The rows are grouped in 3 ways, from coarse to fine. Each group lies inside one group of the grouping before and may be the whole of it. The rows also spread widely along 9 directions, which tell nothing about the answers.
In the rows, 128 means zero.
Some rows, each with its group in each grouping after it:
[152 117 137 118 103 140 146 124 114 134 159  85 127 142 179 134 131 159
 114 116  98 154 136 149 116 134 143 159 113 138 143 103 156 102 100 116
 153] => Z_797 Z_362 kat
[132 130 120 130 137 125 134 158 103 156 138 144 116 104 119 131  97 123
 143 156 142 132 131 172 161 123 148 113 138 109 117 134 129 164 143 146
 143] => Z_797 Z_511 zum
[ 98 142 156 135 146 128 138 110 170 129 103 140 119 103 107 144 115  91
 117 161 156 136 111 108 130 119 127 116 115  81 117 147 119 138 137 122
 121] => Z_797 Z_109 porik
[115 100 121 101 114 142 108 118 150 156 120 102 118 125  97 101 163 132
 107 114 123  84 129 113  91 167 141 114  85 123 142  97 161  81 159 171
 128] => Z_773 Z_854 gom
[107 121 131  90 147 113 128 133 162 140 128 136 110  89  93 155 131  99
 110 155 137 106 129 143 157 107 140 102 125 115  95 140 124 118 106 158
 142] => Z_103 Z_771 ged
[122 137 156 135 110 121 121 122 136  99 104 164 161 103 126 123 124 134
 168 128 131 118 131 137 133 130 112 145 159 131 150 150 106 156 145  89
 108] => Z_103 Z_149 nirel
[122 129 151 128 108 132 127 145 128 134 137 150 132 104 134 132 110 131
 141 147 133 129 127 158 139 139 143 127 127 113 136 141 135 152 153 114
 132] => Z_797 Z_713 peg
[103 175 160 193 122 127 170 136 129  67 156 133  77 113 124 129 152 165
 104  85 180 150 125  72  91 190 147  83 119  97 100 168  97 169 187  92
 131] => Z_773 Z_839 kosiv
[ 79 151 187 209 105 155 142 100 151 114 146 157 122 103 168 145  96 119
 112 174 138 146 106 131  92 145 126 157  72  86 168 148 167 170 163  56
 116] => Z_797 Z_109 zilib
[133  97 137 104 131  99 113 116 135 112 108 144 131 115 130  97 164 133
 136 114 123  90 111 118 131 143 125  89 157 174 126 148 128 114 142 145
  97] => Z_797 Z_511 Novol
[ 86 116 170 100 142 120 148 122 181  90 176 134  81  66 149 177 137 120
  70 158 123 135 127 129 151 121 156  95 120 135  91 173 128 129  75 116
 136] => Z_103 Z_424 sokav
[110 165 110 216 182  98 157 142  80 130 141 157  97 151 125 128 129 112
  94 156 167 146 116 119 140 118 124  69 117 121  85 166 131 176 149 155
 122] => Z_797 Z_362 Nivil
[144  94 127  96 100 147 115 117 131 155 136  92 131 131 159 119 138 142
 122 127  88 115 129 154 108 144 139 155  98 147 157  84 175  88 114 138
 135] => Z_797 Z_511 pima
[123 133  89 142 100 144 120 142 119 123 164 120  86  96 107 114 127 157
 115 105 144 138 144 129 102 180 150 102  95 130 126 108 129 149 173 130
 124] => Z_103 Z_424 zut
[114 123 148 110 123 130 141 126 165 129 143 123 128 103 125 143 118 120
 120 145 123 128 130 135 142 121 144 130 131 110 119 135 121 135 120 129
 153] => Z_773 Z_145 tazut
[149 119 104 106 137 117 119 121 124 126  99 114 142 145 104 113 146 128
 130 114 117 111 126 124 124 129 112 123 143 149 126 123 123  98 114 158
 124] => Z_103 Z_424 Lopi
[159 184 123 163 195 117 184 132  93 156  82  98 171 219 150 142 109 100
 134 152 122 168 129 136 151  66  96 168 147  89 115 130 112 117  65 151
 174] => Z_773 Z_583 pizub
[128 166 184 152 164 127 171  70 204  95  81  97 147 182 158 153 138 110
 116 123 126 188 104  52 113  86  88 177 146  97 124 133  94  97  70  91
 144] => Z_773 Z_839 Viba
[138 120 134  81 116 146 122  87 228 129 113  94 132 105 106 140 119 110
 143 117 130 176 126  71 123 108 122 153 144  90 122  91  81 103 106 121
 143] => Z_773 Z_145 Muta
[128 148 123 147 168 123 148 105 152 149  99 100 120 164 122 137 128  97
 103 151 149 161 118  93 120 102 116 131 113  93 104 119 127 108 105 153
 143] => Z_797 Z_362 ril
[137 113 142 104 115 122 134 132 123 117 137 121 128 127 146 123 142 139
 132 123 115 125 132 136 132 139 139 119 136 147 125 139 141 120 132 132
 126] => Z_797 Z_713 muk
[110 145 144 135 144 114 129 121 157 125  67 158 144 121  56 118 138 100
 152 125 174 100 111  90 120 133 111  98 147  81 115 150  88 134 178 153
 124] => Z_773 Z_839 nuv
[ 99 124 130 163 126 137 104 107 152 150 123 149 108 104 115 119 116 108
 116 161 140 124 106 118 106 140 126 117  80 106 146 109 154 143 166 128
 113] => Z_797 Z_511 pima
[133 148 132 152 106 140 129 119 126 118 132 121 140 131 148 124 111 146
 142 120 119 155 141 135 110 138 119 169 115 123 149 109 131 143 127  92
 125] => Z_103 Z_149 nirel
[129 103 113  94 184  86 112 112 160 154 100 135 124 129 113 132 142  79
 113 165 120 122 109 112 171  79 108  90 159 148  92 137 122 106  74 187
 120] => Z_797 Z_511 zum
[118 139 160 161 143 130 145 107 145 119 132 126 110 129 161 141 120 117
 109 153 133 159 113 115 126 122 124 141 112 118 127 139 139 138 111 101
 130] => Z_797 Z_511 zum
[132  96  51 137 114 119  84 109 144 161 190 136 122 109 159 101  92 122
 127 155  74 170 131 135 151 105 120 131 116 176 146  68 142 146  91 139
 116] => Z_773 Z_145 tazut
[158 142 107 123 163  98 140 117 152 117 100 109 121 146 114 124 137 116
 138 109 148 176 127  75 151  99 111 105 181 130  83 132  70 125 102 151
 123] => Z_797 Z_362 Nivil
[114 132 155 140 127 134 143 112 141 120 123 113 127 138 130 127 147 126
 108 127 130 114 122 108 104 142 128 123 109 115 126 135 142 121 140 130
 147] => Z_773 Z_145 tazut
[142  97 105 103 112 122 102 121 142 143 133 121 128 112 119 108 135 129
 131 124 114 121 125 126 127 129 133 122 132 147 139 100 135 110 133 152
 112] => Z_797 Z_362 Nivil
[164 143 122 118 127 131 148 118 106 134  62  70 153 201  98  93 181 150
 138  59 139 106 125  89  73 162 109 144 127 116 138  98 124  64 156 165
 149] => Z_773 Z_839 Viba
[131  98 189 100 115 108 144 119 137  82 155 133 132 106 188 135 163 153
 121 118  89 101 122 142 141 130 141 123 172 185 136 179 139 111  98 100
 115] => Z_797 Z_362 Nivil
[117 114  66 164 135 109  82 128  70 182 105 158 149 153  99  86 132 106
 126 162 112  69 122 158 114 127  99 114  78 160 159  91 191 123 149 194
  96] => Z_103 Z_149 nirel
[122 132 141 132  98 142 138 141 137 109 161 130 117  87 124 119 124 149
 138 112 140 132 140 133 123 161 154 119 133 115 129 136 109 163 171 104
 142] => Z_773 Z_145 tazut
[133 154 123 174 130 119 121 114 109 117  98 149 149 152 128 106 125 131
 150 123 133 130 126 120 113 134 100 145 130 133 147 126 123 147 144 109
 107] => Z_103 Z_149 nirel
[113 112 127 124 110 130 109 140  91 163 112 139 154 128 110 115 136 127
 129 147 107  58 133 182 113 147 129 137  90 141 162 114 185 114 151 162
 126] => Z_103 Z_149 nirel

New rows, each followed by its group in each grouping:
[128 129 144 118 137 128 129 111 158 142  96 117 133 142 118 132 129 109
 125 146 134 141 116 107 123 118 121 133 117 106 124 124 131 111 121 137
 129] => Z_797 Z_713 peg
[112  96  78 114 142 111  82 109 175 180 130 159 137  97  92 120 102  78
 136 180 113 133 112 119 158  85 114 110 123 125 125  92 121 136 114 173
 115] => Z_773 Z_145 Muta
[161 140  86 173 112 134  97  85 119 155  94 123 190 189 163  96  89 124
 175 136  83 170 131 132 109  97  66 216 123 144 193  60 141 122  96  95
 108] => Z_103 Z_149 nirel
[144 128 141 110  96 118 120 106 181  75 106 140 145  97 108 101 140 147
 184  71 144 146 125  71 117 150 114 120 194 131 132 137  52 142 162  96
 105] => Z_773 Z_839 nuv
[136 140  74 161  98 140 112 132 117 149 170 120 120 116 149 115  89 151
 138 128 114 183 153 140 116 137 128 158  97 132 147  72 137 157 123 107
 123] => Z_103 Z_149 nirel
[133 119 145 130 135 118 151 131 120 113 164 109  93 125 183 135 140 152
  98 130 114 146 130 137 134 140 145 112 130 165 111 148 145 128  95 121
 134] => Z_797 Z_511 zum
[ 84 113 205 112 128 121 133 111 181 104 127 170 134  83 143 160 125  93
 122 181 127 111 108 131 149 107 135 119 133 113 129 178 138 142 123 103
 115] => Z_797 Z_713 muk
[114 104 148 106 130 123 134 128 138 136 140 123 139 124 147 124 142 132
 116 137  97  93 129 147 139 126 135 130 131 148 136 139 154 105 108 142
 141] => Z_773 Z_854 gom
[143  72  77  63  85 146  85 101 181 167 149  78 116 103  98  97 149 134
 120 102  96 118 133 100  93 152 144 123  96 149 140  48 146  74 132 177
 129] => Z_773 Z_145 Muta
[147 139 156 146 156 102 137  60 172  91  58 118 176 196 147 104 162 111
 138 108 115 135 100  53 106 104  69 151 166 146 139 142 101  97 101 112
 110] => Z_773 Z_145 tazut
[123  72 116  74  94 141  81 119 171 172 158 133 131  68 143 126 103 118
 143 161  80 117 123 172 144 119 144 150 112 142 164  82 158 115 108 139
 128] => Z_797 Z_511 pima
[104 146 187 154 119 128 175 140 122  82 154 129 102 119 143 133 163 162
 100  98 145 112 125 117 107 171 150 101 124 126 116 175 131 137 160 108
 136] => Z_773 Z_839 Viba
[145 117 151  91 127 133 146 134 131 142 134 102 134 120 159 146 116 130
 131 140 110 136 132 168 149 115 143 156 140 123 129 125 141 112  95 127
 157] => Z_797 Z_511 zum
[128 113  63 142 119 122 114 150  80 170 174 123 104 128 120  97 130 143
 105 134 111 106 138 155 124 157 152  92  88 157 125  98 170 137 154 188
 139] => Z_773 Z_145 tazut
[121 114 122 108 129 110 120 115 168 126 138 132 123  98 119 125 134 118
 129 126 118 130 120 107 139 119 125 106 145 140 113 127 105 124 113 148
 124] => Z_773 Z_839 nuv
[151 183 118 214 122 153 151 119  79 123  88 121 162 200 141 102 107 151
 156 112 144 162 131 130  86 148  90 182 111 102 166 110 127 147 160  84
 136] => Z_103 Z_424 zut
[113 127 170 127 103 153 142 119 125 134 109  98 123 130 121 130 151 135
 109 122 143  93 123 134  78 170 141 136  80  95 148 128 172 101 167 131
 138] => Z_797 Z_109 zilib
[123 119 118 147 124 122 103 110 143 144 117 159 158 122 125 104 120 106
 148 146 107 117 110 124 126 116 108 134 129 134 160 115 127 138 134 132
 105] => Z_773 Z_583 pizub
[126 138 124 134 124 130 129  97 180 118 126 117 124 115 114 125 124 121
 133 119 143 166 123  78 117 127 121 125 137 108 116 114  89 136 134 118
 129] => Z_773 Z_145 Muta
[109 147 134 163 166  96 135 128 124 133 100 177 148 139 108 133 119  95
 140 162 138 115 103 125 156  99 103 108 149 110 115 158 113 152 132 145
 131] => Z_773 Z_839 kosiv
[111  65 154 101  74 133  83  76 200 110 145 149 146  79 143 104 147 128
 135 127  84  92 108 110 102 146 125 136 120 171 177 114 146 107 138 102
  93] => Z_773 Z_145 Muta
[ 94 126 158 128 127 107 126 147 150 116 144 198 147  65 121 137 103 108
 159 165 129 108 113 160 175 106 132 107 167 123 127 175 100 178 142 119
 125] => Z_773 Z_839 nuv
[ 93 122 166 131 110 146 135 132 147 128 149 139 120  88 120 139 120 123
 114 147 130 100 125 150 117 147 158 124  95 100 139 137 150 151 161 119
 148] => Z_773 Z_145 tazut
[122 134 105 183 140 126 124 147  78 171 145 159 129 136 152 119  93 117
 131 174 121 131 119 182 144 120 130 127  99 127 145 118 167 168 141 138
 133] => Z_797 Z_511 pima
[171 134  91  62 148 105 146 144 129 113 120  90 121 132 105 135 142 142
 136  87 136 156 153 118 160 120 133 108 183 138  78 128  71 103  86 165
 150] => Z_103 Z_424 sokav
[118 111 152 114 148  93 133  99 154  97 128 125 101 134 153 123 178 129
  85 130 119 128 112  81 125 131 122  81 135 179 100 162 134 101  99 141
  97] => Z_797 Z_713 peg
[151 137 101 120 132 116 128 133 142 123 140 134 136 111 126 115 119 131
 154 114 124 162 136 113 147 118 123 120 166 132 123 123  76 149 117 127
 121] => Z_773 Z_583 pizub
[121 133 115 131 130 124 127 125 150 138 125 127 126 119 104 121 125 120
 130 124 140 138 121 107 122 133 125 115 122 107 116 116 109 131 140 148
 136] => Z_773 Z_839 nuv
[125 173 122 203 145 131 159 122 105 123 133 120 117 165 145 113 133 133
 107 121 147 157 124  96  91 146 122 124  95 109 128 126 133 144 141 121
 132] => Z_773 Z_583 pizub
[159 176 101 155 153 119 167 131 131 116 125 106 126 155 122 127 116 136
 145 103 161 203 143  87 143 112 117 121 168 102  87 128  62 158 120 126
 151] => Z_773 Z_145 Muta
[125 138 139 129  95 153 122 136 147 110 119 129 124  92  91 127 117 142
 147 112 156 130 133 134 104 167 141 139 125  92 143 129 111 144 175 105
 127] => Z_103 Z_424 Lopi
[139 104 123  80 147 100 115 146 136 142 117 150 128  87 106 126 124 110
 151 143 132 109 126 154 180 112 137  96 178 139 105 145 106 136 121 164
 126] => Z_797 Z_511 zum
[142 172  89 158 156 123 154 142 129 130 129 101  94 144  96 113 130 140
 124  97 177 184 145  81 128 145 135  96 139  91  81 117  74 148 150 153
 146] => Z_773 Z_854 gom
[120 171 149 190 117 131 160 127 153  82 177 149 113 105 174 146  87 150
 146 122 139 214 127 106 145 123 130 141 156 104 122 149  71 200 124  48
 137] => Z_773 Z_839 kosiv
[131 149 153 162 140 111 150 131 104  99 109 149 140 149 141 120 135 133
 140 125 145 133 121 121 130 137 118 111 149 132 120 170 123 154 154 116
 114] => Z_797 Z_713 muk
[151 163 119 156 108 142 146 136 117 101 134 129 141 131 146 123  97 156
 165 108 134 178 141 144 128 136 120 161 154 118 142 125  92 164 140  77
 139] => Z_103 Z_424 zut
[141 144 127 130 135 121 156 142 138 116 168 116 102 102 150 148 105 141
 128 129 139 189 142 129 157 113 150 120 157 116  96 138  91 158 111 114
 145] => Z_797 Z_362 Nivil
[172 136 137  87  91 143 137 111 172 115 104  88 170 134 133 122 117 152
 188  77 117 172 138 105 119 121 115 190 178 108 148  95  68 107 113  97
 152] => Z_773 Z_839 nuv
[148 160 112 143 143 132 134 144 125 156  86 144 158 130  84 127  81 103
 179 147 175 160 131 139 153 101 121 146 158  58 123 123  82 164 165 135
 148] => Z_797 Z_362 ril
[109 115  90 142 134 123 108 120 157 147 165 146 108  89 110 124 107 107
 118 157 132 152 126 111 141 119 133  94 112 124 110 114 118 160 136 147
 123] => Z_773 Z_145 Muta
[131 116 129  89 146 106 119 122 135 141 101 134 162 133 125 135 127 105
 142 149 101 107 131 149 157  88 108 146 153 145 129 129 131 106  78 153
 128] => Z_103 Z_149 nirel
[119 152 120 175 141 128 143 120 126 137 135 129 126 153 137 129 118 124
 117 139 125 154 118 112 115 125 117 136 107 109 130 118 130 133 123 125
 142] => Z_773 Z_839 kosiv
[167 110 118 106 105 121 116 107 123 122  94 116 190 164 143  86 141 143
 182  93  92 112 128 129 123 127  98 164 174 165 166 110 114 108 130 123
 123] => Z_773 Z_145 tazut
[158 115  91  80 133 106 122 137 136 126 129 105 108 110  95 109 149 138
 136  90 146 142 139 100 145 133 142  84 176 146  89 122  82 115 133 172
 122] => Z_797 Z_362 Nivil
[129 114 126 152 103 131 114 126  82 145 125 152 163 138 153  93 117 130
 151 145 102  89 117 177 116 144 115 143 112 155 183 129 175 135 157 116
 110] => Z_797 Z_109 porik
[110  85 151  79 107 119 103 148 135 146 114 170 161  82  88 121 134 115
 161 143 111  41 113 174 145 134 138 112 144 128 153 142 138 121 163 159
 128] => Z_773 Z_839 kosiv
[136 127 125 143  86 162 113 131 134 142 132 132 124  97 119 102 100 149
 158 116 148 145 129 139  98 168 147 151 104  98 161  95 130 156 196  95
 125] => Z_797 Z_511 Novol
[136 137 154 161 119 134 132  87 158 109 133 138 170 150 202 137  92 122
 151 152  79 172 119 147 134  84  90 204 137 146 175 120 134 135  67  44
 121] => Z_103 Z_771 ged
[125 156 155 163 129 142 157 147 119 130 143 142 119 110 147 144  85 131
 144 153 150 163 129 165 146 130 142 148 132  87 129 143 120 181 141  88
 152] => Z_797 Z_511 zum
[109 196 156 206 140 156 165 123 127 107  99 119 113 151 107 144 109 128
 115 131 187 169 125 101  85 151 122 150  88  47 124 142 118 156 166  88
 146] => Z_103 Z_424 Lopi
[131 128 118 137 133 121 126 105 137 116 124 126 135 135 145 123 132 123
 124 132 108 138 126 127 125 121 107 135 131 155 138 128 131 121 106 119
 118] => Z_103 Z_424 zut
[106 100 143 129 120 113 100  88 181 112 118 165 149 105 129 108 133 107
 134 148 107 104 107 105 129 122 108 118 142 153 147 137 124 140 133 119
  95] => Z_773 Z_145 tazut
[131 111  33 110  88 158  72 133 164 208 174 110 110  75 100 128  54 117
 144 161 107 192 153 151 125 115 141 168  70  97 148  14 139 139 117 145
 133] => Z_103 Z_149 nirel
[116 138 150 108 103 132 169 200  90 106 183 135  91  65  99 137 141 175
 129  95 164  97 150 173 146 185 192  76 145 110  99 169 107 169 194 143
 162] => Z_773 Z_839 Viba
[176 126  77 125 109 114 113 144  86 132 118 123 136 150 114  79 139 163
 169  84 138 142 140 120 124 160 121 104 158 158 128 115 105 140 170 143
 107] => Z_797 Z_713 peg
[141 173  97 201 119 128 126 154  68 132  88 170 161 156  79  79 110 143
 193 101 171 117 123 129 107 165 107 124 142  92 155 120  96 182 228 127
 126] => Z_773 Z_839 kosiv
[148 151 104 131 150 122 164 150  62 139 106  79 117 191 111 122 167 148
  99 101 137 104 144 143 107 155 133 110 107 136 103 126 152  90 135 183
 160] => Z_103 Z_424 zut
[115  94 146  93  85 143  93 125 164 127 114 137 100  60  72 103 152 136
 136 105 159  76 116 113  91 196 159  92 110 111 138 115 132 119 214 141
 106] => Z_797 Z_511 zum
[134 128 161 126 123 137 147 131 105 127 107 102 124 145 132 120 162 144
 114 109 132  92 121 136  96 167 143 123 104 123 137 133 161 106 159 139
 139] => Z_797 Z_511 pima
[111 131 155 112 127 140 145 121 157 136 116 103 123 123 104 140 145 119
 107 132 137 107 125 116 109 140 145 125 103  91 120 128 138 108 141 148
 156] => Z_773 Z_145 tazut
[133  97 161  59 146 118 126  80 202 140  77  85 163 154 126 130 164 101
 122 124  94 110 120  92 128  99 107 156 154 131 133 113 122  43  67 156
 140] => Z_773 Z_854 gom
[122 130 150 139 125 144 148 110 145 130 143  94 102 129 147 139 137 135
  89 132 134 146 126 114  97 146 147 134  85 105 125 118 154 109 126 126
 145] => Z_797 Z_362 ril
[150 121 135 134  63 157 122 123 103 118 130 122 149 118 147  87 128 170
 164  87 119 113 130 148  85 187 135 156 120 138 187 108 145 132 193  84
 113] => Z_797 Z_109 porik
[152 154 142 119 132 144 158 131 142 134  98  93 132 141 109 136 118 131
 144 110 163 158 137 114 120 128 140 147 138  71 116 121  98 122 146 130
 160] => Z_797 Z_362 ril
[136 149 203 145 140 130 185 111 102  89 102  94 138 183 169 136 178 147
  96 105 134 100 121 117  92 151 130 137 120 123 128 171 157  87 130 120
 146] => Z_797 Z_362 ril
[136 138  72 167 127 135 126 146  96 179 164 139 141 133 141 119  75 121
 150 165 111 166 136 175 154 105 127 145 115 118 140  91 139 170 125 140
 152] => Z_773 Z_145 Muta
[124 126 146 132 100 151 142 132 124 135 147 108 120 117 119 121 143 148
 115 111 133 103 135 134  94 170 154 119  91 110 136 121 150 121 171 133
 148] => Z_773 Z_145 Muta
[122 164 118 205 109 124 108  97 135  89 111 164 134 129 123  92 119 139
 158 107 152 162 123  77  91 155  93 134 125 128 150 122 100 177 178  71
  78] => Z_103 Z_149 nirel
[151 133  88 122 107 133 135 165 112 133 185 130 106  80 129 124  89 155
 151 122 144 175 152 158 157 142 163 115 145 117 108 120 102 176 149 126
 141] => Z_797 Z_362 ril
[103 105 113 129 105 140 103 101 190 158 171 127 117  89 148 136  95 111
 112 162  91 167 118 120 119 111 126 151  87 122 148  84 148 127  96 120
 127] => Z_773 Z_839 nuv
[ 79 164 166 245 146 117 141 106 121 105 114 180 126 148 135 114 136 118
 108 151 157 121  91  93  93 145 103 111  91 116 147 164 145 170 178  96
 104] => Z_773 Z_839 Viba
[126 135 113 158 129 139 116 111 137 157 108 139 155 141 118 108 109 103
 143 147 118 131 116 122 109 120 109 153 105 101 159  99 131 132 139 131
 125] => Z_773 Z_583 pizub
[135 140 146 156 119 139 137  97 147 114 113 106 125 148 146 117 134 137
 117 116 136 155 119  91  91 144 122 149 113 112 142 121 131 115 141 106
 126] => Z_797 Z_362 ril
[128 145 141 129 119 134 153 124 142 119 126  95 113 134 117 129 148 145
 118  96 141 142 131  95 101 149 135 122 120 105 113 124 115 112 141 135
 150] => Z_773 Z_839 nuv
[102 135 200 141 111 126 153 131 146  84 152 167 145  91 162 147 118 140
 144 137 117 114 117 154 145 131 136 141 157 122 148 179 114 163 131  69
 134] => Z_773 Z_839 kosiv
[ 92 128 191 118 140 127 141 113 180 124 110 149 145  95 122 156 128  89
 114 169 123 106 112 128 137 105 131 131 124  91 137 156 126 125 113 122
 136] => Z_773 Z_583 pizub
[163 177 105 197 101 161 132 131  76 150  79 136 186 172 122  85  75 138
 209 119 149 154 128 158  97 144  96 195 125  78 194  95 117 169 202  84
 128] => Z_797 Z_109 porik
[135 127 149 122 108 145 134 146 111 142 106 136 155 118 105 122 120 131
 156 131 143  94 131 168 121 145 143 142 131  90 149 133 132 134 180 133
 143] => Z_797 Z_362 ril
[132 137 105 142 145 116 116 112 139 149  94 141 144 136 112 118 110  99
 147 154 140 144 113 116 134 109 103 129 135 111 131 119 119 135 132 143
 114] => Z_797 Z_109 zilib
[136 100 107  76 111 132  91 119 181 163 103 127 135  80  67 120 111 106
 162 133 138 130 123 119 138 115 135 131 145  95 131  89  99 116 151 159
 126] => Z_797 Z_362 Nivil
[ 91 143 182 148 151 113 172 136 131 100 141 140 107 116 135 150 154 128
  92 137 143 107 115 124 133 136 140  91 128 126 104 186 132 141 130 128
 138] => Z_773 Z_839 Viba
[121 136 117 132 137 120 130 126 142 126 134 130 104 114 109 130 135 123
 113 129 141 129 133 122 129 130 131 105 115 127 110 129 124 132 130 131
 126] => Z_103 Z_771 ged
[140 182 167 159 148 138 182 148 100 119  76 105 158 178 105 125 142 146
 152  96 175 121 137 125 115 147 123 147 148  67 121 155 103 132 171 126
 171] => Z_773 Z_854 gom
[123 126 150 114 136 121 156 139 133 134 147 119 127 124 148 147 134 132
 109 140 109 123 125 150 145 115 140 133 131 131 120 144 135 117  96 137
 154] => Z_773 Z_839 Viba
[106 125 169 132 131 125 134 116 138 137  91 136 159 144 113 125 151 108
 126 141 118  73 106 134 114 129 115 137 118 115 147 144 150 102 139 148
 136] => Z_773 Z_839 nuv
[142 143 107 163 119 141 135 132 108 148 146 114 119 138 137 117 107 139
 129 125 132 164 133 133 112 138 132 140 110 114 139 101 136 142 146 125
 136] => Z_797 Z_362 Nivil
[131 133 160 142 127 135 154 121 111 112 130 109 109 140 160 128 155 152
 107 111 130 120 127 125 104 159 142 123 108 134 130 139 154 120 143 116
 134] => Z_797 Z_511 pima
[116 149 115 169 145 133 148 128 126 150 135 121 114 134 110 133 114 114
 112 150 148 148 127 121 124 129 134 116  98  91 109 121 132 146 141 147
 151] => Z_773 Z_145 Muta
[126 114 161 113 130 131 120 109 168 134 103 129 137 117 134 134 121 109
 136 149 124 130 110 126 131 116 121 147 134 115 142 125 134 117 116 116
 128] => Z_797 Z_511 zum
